Every row belongs to one group in each of 4 separate groupings. Each group adds its own fixed numbers to the row, and there is some noise. The rows also spread widely along 15 directions, which tell nothing about the answers.
In the rows, 128 means zero.
Known rows, each followed by its group in each grouping:
[146 147 125 123 146 111 134  98 128  96 101  79 136 152 147 106 163  93
 150 156 122 134 156 123 108 124 165 109 122 143 115 108  83 125  92 113
 161  83 125 175 100]
(0) V J211 Y
[116 121 148 171 158 152 189 129  52 118  91 102 115 145 103 152 109 158
 172 133 130 127 159 129 103 121 142  83 151 155 157 114  96  92 136  72
 171  90  77 170 159]
(1) V J804 Y
[138 162 190 146 141  78 137 126  65  82 130  82 141 167  95 106  95 117
 111 145  97  81  93 127 125 131 130  49 113 101  84 150 108  95  57 104
  99 167 169  89 146]
(0) X J211 N
[126 138 127 132 159 115 160 103  96 150 129 103 125 107 107 123  99 118
 118 117 100 157 127  87 127 107 148  89 121 118 126 127 103 103 128 137
 164 129 138  93 125]
(1) X J80 N
[162 142 115 101  95 147 114 161 107 110 128 103 160 112 103 126 135  74
 152  84 136 124 127 114 129 104 127 166 130 102 100 142 113 121  89 106
 134 119 137 132 139]
(2) C J804 A
[168 148 119 116 153  65 115 103 141 128 136 100 104  89 133  98 111 104
 105 159 124 158 120 108 109 133 190  99  84 137  65 124 137 121 136 166
 148 114 123 134 121]
(2) C J80 A
[189 103 116 118 111 100 130 130 109  78  94 134 108 166 138 124 134 115
 129 135 144 162 148 109  95 136 184 185 121 146  94 129 120 149 128 152
 112  81 139 152 112]
(0) C J804 A
[159 135  94 137 123 189 191 131 141 133 119  99  97 132 155 110 160  87
 149  45 143 171 197 120 131  95 128 132 115 115 106 125 159 119 172 121
 187  69 117 196 117]
(0) V J80 N
[127 158 132 134  99 140 118 165 131 121 138  83 125 104 109 105 134  94
 152 136 125  93 105 161 121 133 114 111 143 103  80 164 140  98  93 116
 125 143  98 165 138]
(2) V J804 A
[123 128 111 193 159 107 170 125 132 136  85 104 100 129 152 133 110 153
 163 156  91 143 139 113 105 134 167 127 114 179 124 119  88  62 124 123
 152  81 104 161 135]
(2) C J804 A
[194 106 156 113 149  75 105 156 121  75 124 150  95 179 137  94  90 153
 101 139 122 129 114 149 140 170 164 116  88 163  80 150 138 110 112 184
  67 138 165 130 157]
(0) X J804 N
[141 105 151 127 129 109 169 151 122 102 106  62 132 105 115 131 101 114
 162 147  90 159 104  76 150 112 145 130 128 118  83 127  82  95 123 126
 147 132 121 173 129]
(2) V J804 A
[105 177 129 190 181 138 176 147 108  92 112  56 126  97 121 132 120 122
 136 101  91 124 152 109 107  95 102 108 147  93 122 128 133 122 137  98
 189 159 103 127 149]
(2) X J804 Y
[120 113 133 141 103 120 151 145 123 126  92 105  98 167 125 123 133 128
 156 154  96 126  91 121 116 148 140 151 154 146  98 165  85  97 108 123
 103 145 138 164 104]
(2) V J211 A
[168 186 130 156 122 121 117 116 115  94 116  99 135 146 105 129 140 114
 136 128 117 112 146 132  57 138 122 146 133 101 130 152 127 138  98 118
 165 137 115 115 147]
(0) V J804 A
[137 130 107 169 123 130 138 132 128 132 108 119 108  96 127 133 123 129
 163 150 140 134 149 148  86 130 152 122 119 161 116 127 138  93 134 133
 165  72  69 164 139]
(1) X J804 Y
[152  68 153 115 150  61 152 146  88 127  75 115 102 133 138 147  85 160
 157 172 109 161 108 104 159 142 206 110  91 219  81 126  77  62 157 135
  99 105 127 184 141]
(0) V J80 A
[142 151 130  84 162 141 154  65 101 162 134 133  89 180 109  85 121 131
  95 103 117 176 142 121  84 137 170  93 146 101 159 131 113 169 162 151
 173 157 144 105 117]
(2) V J211 A
[156 114 124 113 132 124 150 117 110 116  99 120 118 162 133 114 122 115
 156 117 125 148 162 125 123 133 163 123 124 155 131 126  92 116 115 123
 138  87 134 155 125]
(0) C J80 N
[131 119 105  97 159  94 143 135 148 122 108 101 116 143 162 106 148 101
 106 119  77 165 103  79 171 118 156 165 122 146  94 138  74 120 111 157
 103 145 202 139  72]
(2) V J211 N
[126 143 141 155 125  55 148 125 180 132  88  44  88  92 135 103 114 112
 157 188  77 140 105 137 111 149 154  79  98 146  45 168 136  88 162 160
 152 156  96 192 126]
(0) X J804 N
[163  73 139  80 152 163 149 133  75 129 162 141 119 165 133 116 103 134
 112 103 178 170 141 100 168 141 165 113 115 138 125 100 106 103 155 147
 120  87 128 180 107]
(0) V J804 Y
[161 130 125 124 162 119 120 160 157 113 109 120 106 131 141  99 102 145
 155 113 107 133 144 159 144 140 155 108  97 169 117 125 115  80 114 138
 134 105 115 164 184]
(2) C J804 A
[156  98 125 169 138 136 148 144 111 117 133 136 118 147 147 140 108 135
 135 126 136 136 124 100 133 138 150 148  98 161 106 114 104  57 104 136
 119  71 132 159 118]
(2) V J804 Y
[125 113 103 143  78 159 208 102 116 152  96 109  90 164 127 114 134  90
 149 104 117 172 135  88  93 102 159 152 156  95 104 146 100 120 137 130
 151  93 141 140  84]
(2) C J804 A
[142 135 108  52 109  98 103 148 126 123  68 131 104 134 108  92 146  97
 151 107 114 129 137 189 126 130 159 122 140 170 103 171 127 160 122 133
 105 144 139 146 158]
(1) C J80 N
[177 133 148  89 170  66 101 152  65  60 103 107 152 145 100 134 115 113
  94 103 100 141 108  80 131 123 151 165 122 133 109 140 101 166 111 133
  98 183 193  87 135]
(2) X J804 N
[122 155 104 135 123  94 126 105  93 141 121 113 121 131 141 114 158  74
 112 153 123 106 104 120 106 122 171 117 123 148  85 143 104 106  74 117
  99  98 159 121  63]
(2) V J80 N
[132 116 106 105  79 118 125 136 144 126  98 111 102  87 120 121 145  84
 147 167 124 161 115 129  88 121 163 183 149 138  76 155 134 155 138 155
 139 120  99 168  93]
(2) V J211 Y
[123 104 126 151 162 170 171 102 132 131 160 134  97 172 133  86  91 171
 130 159 125 160 142 120 118 151 138  98 169 110 173  98  87 106 108 161
 157  87  94 143 106]
(1) X J211 A
[162 101  96 163 157 120 138 138 128 116 118 153 126 160 170 142 126 139
 126 124 106 157 132  79 136 139 158 208 103 185 138 114  73  73  85 153
 103  63 171 134  92]
(2) V J804 N

New rows, each followed by its group in each grouping:
[165 132 156  68 164  99  99 120 131  91 125  91 144 141 115  84 108 120
 155 161 105 139 133 142 137 155 158  96 126 151 137 117  78 131  87 138
 142 129 122 169 148]
(2) V J804 N
[116 126 169 113 150  86 139 111  85 105 136  70 136 141 120 101 108 113
 125 202 130 115  99 119 138 142 164  50 137 119  92 120  82 106  89 122
 116 122 117 164  92]
(0) V J804 Y
[127 110 134 187 119 139 170 150  63  60  98 117 125 137 120 146 102 135
 146 156 137 127 153 116  84 116 139 155 171 118 128 123 122 134 101 115
 127  88  93 128 124]
(0) X J804 Y
[161 129 145 126 174 116 142 144 120  80 119 115 131  94 106 120  69 150
 144 128 107 160 160 118 131 113 144 106 118 130 142 102 113 118 112 140
 174 105  97 120 203]
(1) C J804 Y
[113  88 121  87 152 183 169 150 120 135 171 103 147 112 127 122  91 122
 126 106 123 187 125  63 195 111 114 145 162  79 147 107  66 109 132 155
 150 134 129 149  90]
(0) V J804 Y
[125 106 109 139 101 117 180 151 151  80  62  78  81 113 159 102 142  98
 167 165 113 153 154 142 119 105 170 139 161 141  64 137 136 146 137 136
 131  80  92 208 113]
(0) V J80 A
[168 111 136 129 129 121 152 148 168 119 108 107  91 100 126 111  84 135
 167 118  97 177 147 126 124 135 150 132  95 155  98 141 135  95 161 160
 165 111  95 180 175]
(2) C J804 N
[151 120 116 144 115 105 153  87 147 112  84 134  89 182 145 107 131 125
 139 171 111 165 150 122  72 147 183 154 127 153 125 137  95 127 109 171
 139  82 134 142 103]
(0) V J804 Y
[179 107 159 105 184 127 112 187  76  77 149 121 135 113 108 126  71 159
 123 101 142 139 133 122 160 131 142 113 115 140 119 105 132 111 139 131
 126 137 111 141 192]
(2) X J804 A
[120 125 108 160  74 116 135 143 123 139  98 100 129 108 111 152 147 102
 175 172 112 117  92 109 103 132 133 167 152 140  88 162  87  81  89 118
 117 104 108 155  92]
(1) V J80 A
[155 126 127 143 127 128 129 139 140 106 154 115 131  89 142 108 106  95
 126 144 133 138 126 113 136 111 152 123  95 121  81 112 130  80  75 150
 136  66 124 139 128]
(2) V J804 Y
[104 143 125 186 131 105 180  97 108 134  93  96  86 167 129 126 140 120
 126 162 100 131 108 107  74 142 153 121 145 128 102 155 108 105 130 125
 135 136 134 140  80]
(2) V J804 Y
[152  95  85 124 174 136 129 149  71 119 162 176 132  95 123 158  90 153
  76 113 136 191 131  55 131 118 143 221 153 127 159 114 121 151 142 184
 121 114 136  76  96]
(1) X J804 N
[149 102 122 143 121 129 162 137  94 108 104 129 114 153 129 145 120 125
 129 123 110 162 125  81 109 128 147 191 144 139 118 143  98 123 126 140
 119 115 148 140  94]
(2) V J804 N
[124  82 107 135 113 113 187 125 155 139 110  83  87 110 166 112 118 107
 156 167 128 182 127  90 145 125 178 127 132 138  63 120 103  97 157 160
 139  70 101 211  71]
(0) C J80 A
[146 106 120  93  85 109 141 103 110 177 111 132 118 125  88 145 113 100
 124 133 118 182  86  70 111 126 163 162 117 126  99 159  85 108 146 165
 140 140 156 114  93]
(1) V J804 Y
[170 135 140 134 102  75 101 131 108  96 102 137 115 181 106 134 127 131
 122 164 107 120  95 122  78 179 144 182 128 145 103 184 109 127  98 157
  82 160 155 115 109]
(0) V J804 N
[135 153 117  61 178 114 106 156 143 137 138  81 165  62 106 116 103 103
 136  92  83 166 125  98 175 112 120 141 127 118 140 137  81 130 125 140
 165 187 135 122 154]
(2) C J804 N
[169 119 124 135 127 151 129 176 104 128 135 159 100 119 129 132 101 149
 123  90 141 135 133 142 137 128 140 143  98 149  96 146 159  83 143 141
 112 112 123 133 173]
(0) V J211 A
[157 148 125  98 151 105 108  80  50 151 156 113 164 133  80 144 130  93
  92 119 157 145 106  68  93 131 158 122 120 107 137 120  87 132 125 129
 156 134 151  85  83]
(1) X J804 Y
[126 129 131 154 138 131 168 125 149  89  64 103  82 159 150  99 133 141
 179 160 106 140 180 176  86 136 158 108 147 166 131 129 120 128 129 123
 165  92  78 197 152]
(0) V J211 Y
[171 131 141 146 156 128 145 139 134  83 128 136 121 172 119 116  85 150
 127  98  88 152 140 101 116 143 123 162 122 118 151 135  98 111  91 154
 136 136 158  96 159]
(2) C J804 N
[131 121 117 143 106 136 146 135  28 174 124 124 149 108  82 187 107 113
 127 100 136 144  94  57  97 111 149 176 136 124 123 153  93  91 148 104
 134 142 138  91  99]
(2) X J804 A
[149 124 110 111 204 136 155 142 129  65 126 117 122 158 162  96 118 135
 102  93 121 172 176 103 159 116 141 143 139 114 147  94 104 155 119 154
 138 108 152 132 126]
(0) C J804 Y
[104 114 105 116 108 122 191 109 148 150  98  90  84 129 136  98 119 102
 131 139  86 188 125  99 120 119 150 133 160 103  97 160 112 142 168 175
 148 147 131 152  75]
(0) X J804 N
[164  80 155  75 133  65 103 132  67  93 109 123 131 134 108 131 108 119
 131 188 150 138  96 110 143 142 197 115 119 184  84 116  82 121 105 134
  86  98 135 165 115]
(1) V J80 Y
[104 155 128 161 122 130 145 137  80 116 107  83 166  99  94 173 123 112
 158 150 101 122 121  87  93 115 113 168 168 106 142 149  75 109  94  94
 160 150 102 111 117]
(0) V J804 Y
[129 134 129 133 106  79 132 145 144 109  93  78 138  90 116 134 111 107
 168 174  77 142 109 105 122 128 140 156 129 143  87 156  87 105  96 135
 134 140 119 143 125]
(0) C J211 N
[138  98 111  96 144 103 129 147  39 126 114 138 143  94 106 157 103 123
 100 129 132 162 103  72 141  94 175 164 145 144 111 118  95 137 124 135
 107 119 151  85 110]
(1) X J211 A
[157 140 171 119 180 103 115 137  53  50 138 129 132 162 116  96  97 139
  95 152 119 102 126 144 120 132 151  89 142 130 127 114 122 150  53 115
  94 127 147 101 154]
(2) V J211 N
[169 157 146 104  95 131 111 163 100 115 117 114 127 161  81 132 131 113
 127  74 122 114 105 135 115 145 102 157 130  96 100 192 133 124 131 126
 112 201 155 119 157]
(0) V J804 A
[133 103 110  67 159  64  81 146  85 116 109 124 149 110 136 130 126 116
 118 187 116 140  86 101 155 137 193 168 146 189 109 124  53 129  87 142
  70 129 152 132  84]
(2) V J80 A
[146 128 129 143 137 111 119 150  94 109 140 111 128 147 124 141 129 125
 113 132 153 118 108 108 123 159 131 151 129 131  95 145 117 107 129 133
 100 134 128 154  93]
(0) C J804 Y
[126 126 114 138 106 132 151 136 137 131 115 106 110 160 134  97 131 100
 131 119 107 128 107 119 127 124 140 130 136 107  92 154 102  96  96 144
 109 128 160 130  99]
(2) X J804 A
[136 120  78  99 136 134 140 140 139 152 136 119 142 101 127 143 138 103
 119  95 106 186 110  49 168 108 134 199 137 114 121 133  72 109 127 160
 138 130 167 115  81]
(1) V J80 A
[133 128  90 121 130 142 112 182 133 123 114 119 101 116 130 129 146 132
 133 109 133 140 123 138 114 148 123 198 168 136 115 164 147 148 170 150
 114 168 102 167 111]
(2) X J804 A
[130 116  82 107 130 100 132 131 155 161  56 125 112 106 151 137 137 126
 176 142  82 176 149 130 118 129 178 184 120 210 137 149  80 110 152 152
 146 109 117 170 121]
(0) V J804 N
[172 134 128 128 101 129 122  95 121 128 152 113 126 155 122  95 127  97
 140 146 161 131 139 129  95 146 166  92 110 119 103 120 116  98  97 143
 143  72 115 147 109]
(0) X J80 A
[125 123 131 169 157 198 204 142 110 131 177 119 124 118 127 125  73 138
 119  74 101 166 146  70 152  98  97 130 138  69 149 115 112  74 110 137
 170 110 129 107 133]
(2) V J804 N
[118 134 122 149 149 133 131 149 100 140 145 137 126 136 116 130  93 150
 121 131 109 123 102 114 129 145 128 141 150 120 142 145  87  86  88 136
 107 146 134  95 128]
(2) C J804 A
[155 136 138 149 140 108 135 143 137  79 102 109 137 177 111 129 123 138
 144 131  70 130 117  93 123 151 107 176 142 126 140 155  66 112  68 140
 118 151 165 116 134]
(1) V J804 N
[128 146 109 116 127 119  84 144 115 204 144 128 155  66 106 153 113 120
 164 137 114 119 101 129 132 151 136 139  97 188 134 157  85  44 105 123
 134 132 107 133 132]
(2) V J80 N
[132 110 157 103 109 115 139 111 147 149 126 104 113 149 101  98  82 134
 166 168 112 151 112 135 124 167 153  83 123 131 120 150  73  83 122 160
 143 137 102 165 134]
(0) C J804 Y
[125 124  98 122 113 156 130 124  92 168 148 153 108  72 113 132  99 124
 134 152 148 161 136 125  86 122 162 152 157 133 137 131 131 125 132 149
 154  95  70 119 115]
(2) V J80 A
[117 138  91 112 190 153 130  79 112 170 158 166 115 121 139 108  92 167
 109 168 130 181 166 124  90 146 174 128 163 138 217  98  89 134 126 175
 174  94  84 101 111]
(0) V J804 A
[117 166  93 162 108 171 172 137  94 154 104 115 146 147 110 152 136 102
 130  40  96 135 137  83 113  84 101 174 144  79 149 163  90  94 106 108
 153 154 181  55 122]
(0) X J804 A
[105 106 118 123 163 144 190 186 139 113 120 113  60 118 148  94  93 151
  99  98  82 170 113 119 180 108 123 135 164  98  90 154 145 129 170 171
 104 180 142 144 132]
(2) V J804 A
[100 112  92 148 177 153 199 135 106 148 139 127  97  81 175 115  95 129
 102 116 113 178 155 100 169  78 159 111 129 130 118 101 130  93 137 153
 144  69 124 131 108]
(0) V J804 N
[115 149  93 119 113 110 156 123 118 127  89 103 127  89 129 114 133  70
 135 119  86 154 137 106 110  74 159 155 142 124 104 139 107 143  90 126
 147 107 152  98 109]
(2) C J211 N
[133 145 113 161 136 119 149 136  99 100  98 109 131 169 129 128 136 116
 124 110  97 124 118  94 106 117 134 160 149 114 125 142  87 114  83 118
 118 134 170  95 106]
(2) X J804 A
[135 128 112 197 105 126 137 149 104 109 125 131 107 126 140 145 132 130
 135 163 135 112 124 128  83 147 130 171 143 145  96 154 147 100 110 137
 107  97 100 142  92]
(0) X J211 N
[128 110 141 173 145 122 176 162 115  66  81 107  84 136 140 121  95 160
 158 154 116 138 163 152 107 132 146 119 148 149 104 136 141 122 144 130
 133 106  78 175 167]
(0) C J804 Y
[182 120 146  96 118 174 176 128  75 113 141  79 144 124 103 127 118  85
 144  69 162 171 167  85 135  86 146 105 118  82 100 105 129 126 161 102
 190  86 110 175 139]
(0) V J804 A
